There are 3 ways to turn a row about zero (a turn may also mirror it). The second row of each pair is the first, turned, with some noise. The first 27 pairs use one turn. New pairs use 3 turns, one after the other, and a turn may come again.
(in the rows, 128 means zero)
Some pairs, each with its turns in order after it:
[123 128 161  90  94 157  82 138]
[138 184 136 151 152 102 143  93] : K_192

[136 159 125 161  98  77  95 136]
[122 114 108 118  99  88 187 136] : K_192

[174 136 168 146 175 129  87 150]
[163 106 186 174 102 109 146 122] : K_192

[119 155 171  87 114 110 110 155]
[ 79 114 134 126 119 120 181 113] : K_84

[112 123 127 154 163 177 147 146]
[190 130 148 103 133 117 142 144] : K_465

[ 86 164 137 108 163  90  92 157]
[ 90 103 165 118 137  59 128 114] : K_192

[132 110  88 177 174  95 105  90]
[170 115 130 177 131  91  70 139] : K_84

[144 154 138 177  83 117 172  78]
[104 114  52 109 129 113 139 181] : K_465

[176 164  93 168  90 125  95 168]
[162 135 172 175  83 175 153 149] : K_84

[169 114  96  85 106 125 167  77]
[175 123  96  77 149 176 118 104] : K_192

[114  98 106 147 165  81  94 125]
[127  95 162 182  96 107 124 133] : K_465

[120 170 144 152  93  97  83 124]
[ 74 127 120 149 163  83 146 128] : K_465

[159 157 137 157 158 141 147  95]
[175 107 143 126 124 136 121 175] : K_192

[123 112 105 131 115 100  87 110]
[121  95 154 156 122 130  96 115] : K_84

[102 176  77 123 145 148 132 179]
[147 199 160 114 115  83 119 127] : K_465

[158 171 144 173  78 148  83 164]
[137 179 143 146  93 109 205 155] : K_192

[122  96 108 124 122 131 124  94]
[134 110 115 137  92 143 152 116] : K_465

[121 167 139 133 165  83 107  92]
[119 137 134 177 122  68 127 104] : K_84

[129  85  88  97  86  91  90 131]
[103 141 117 196  97 149 134  81] : K_465

[121 124  92 179 118 145  98  95]
[171 125 125 157 111 152  81 101] : K_84

[117 141 119  98  91 178 130 175]
[ 97 196 154 115 142 146 142 119] : K_192

[ 92 161 150 124 116  95 114 149]
[ 92 122 132 128 150  83 156 134] : K_192

[120 168  85  85 115 112 116 177]
[128 111 183 144 163 147 184 124] : K_84

[101 140 124  92 110 136 116 137]
[120 149 129 117 129 120 126  83] : K_465

[141 175 159 137 120 106  95 146]
[110 132 134 165  88 121 171 119] : K_84

[177 113 131 137 144 113  95  88]
[ 92  94 148 146 119 161 158 156] : K_465

[106 101 100 166  96 119 116  99]
[132 117 122 157 134 163  69 116] : K_84

New pairs. What belongs after each?
[176  89 146 128  91 146 149 142]
[138 143 127 131 180 171  86 131] : K_84 K_84 K_192

[139 112 134 160 134  85 163 134]
[ 99 157 119 144 134 170 112 105] : K_465 K_192 K_84

[100 174  98 167 115 177 145  90]
[ 47 127 101 111 158 132 138 159] : K_84 K_84 K_465

[108  88 115 139 115 112 125 126]
[134 142 100 131 118  97 148 143] : K_84 K_192 K_192

[ 85  77 166 143 125 125  85  91]
[146  50 165 148 111 126 154 113] : K_465 K_84 K_84

[ 95 109 173 170 163 130 146 107]
[121 159  87  92 161 123 137  83] : K_84 K_192 K_192

[173 128 132 107 156 179 153 126]
[ 76 146  89 120 152 113 162 125] : K_84 K_84 K_84

[ 97 126 177 179 123 144 167 132]
[ 83 167  86 114 147 102 100 145] : K_84 K_465 K_465

[ 92  80 165 101 135  98 146  87]
[172 156  96  80  78 109 127 138] : K_465 K_192 K_192

[ 80  88 143 122 142 116 118 145]
[115 119 118 144 122 117 182  94] : K_84 K_192 K_465

[104 177  79 162 156 151 146 103]
[194 103  89 109 131 152  99 105] : K_192 K_84 K_465

[169 175  92 105 107 102 144 164]
[ 82 139 131 171 157  72 146 120] : K_465 K_465 K_84

[ 91 115 173 155 107 115  91 169]
[ 46 134 121 124 105 142 119  99] : K_192 K_192 K_192

[100 174 110  91  95 164 100 130]
[130  82 159 107 146  75 145 158] : K_465 K_192 K_84

[119 141 131 133 140 152  97 122]
[157 153 112 130 119 124 139 117] : K_84 K_465 K_465

[174 148 168 108 131 171 108 174]
[ 93 188  97 116 104  82 114 134] : K_192 K_84 K_465

[129  96 159 141  88 117  92 102]
[113 182 124 138  86 110 122 104] : K_465 K_192 K_192

[126 143 157 158 167  87 127 112]
[117 130 133 165  81 125 134 169] : K_84 K_84 K_192

[151 174 103  94 174 176 144 160]
[ 77 103 164 102 178 102 170 137] : K_84 K_84 K_192

[170 123 167 111  95 154 112 105]
[122 139  98 101 149 118 112  68] : K_84 K_84 K_84

[139 112 167 147  87 135 175 143]
[172 117 148 132 149 172  93 152] : K_84 K_84 K_192

[161 163 103  99  93  90 119 136]
[129 110 185 147  89 158 108 122] : K_84 K_465 K_465

[141  80 108 123 151 133 155 168]
[128 129 154 106  87  93 158 157] : K_192 K_192 K_192

[109 151  90 147 134 105 159 135]
[125 120 135 134 123  66 133 139] : K_465 K_465 K_465

[174 140  93 147 103 140 161  86]
[118 166 137  60 149 118 151 136] : K_192 K_465 K_465

[156 120 126 125 104  95 117  99]
[126 151 132 139 131  84 139 103] : K_465 K_192 K_465

[121 118 140  94 169 141 173 116]
[ 88 117 130  89 116 133 146 168] : K_465 K_192 K_465

[ 87 133  98 144 158 119 128 149]
[126 100 105 118 129 181 120 133] : K_465 K_192 K_192

[141 165 178 173 146  88 177 108]
[182 147 165 166  72 141 166 136] : K_192 K_465 K_192

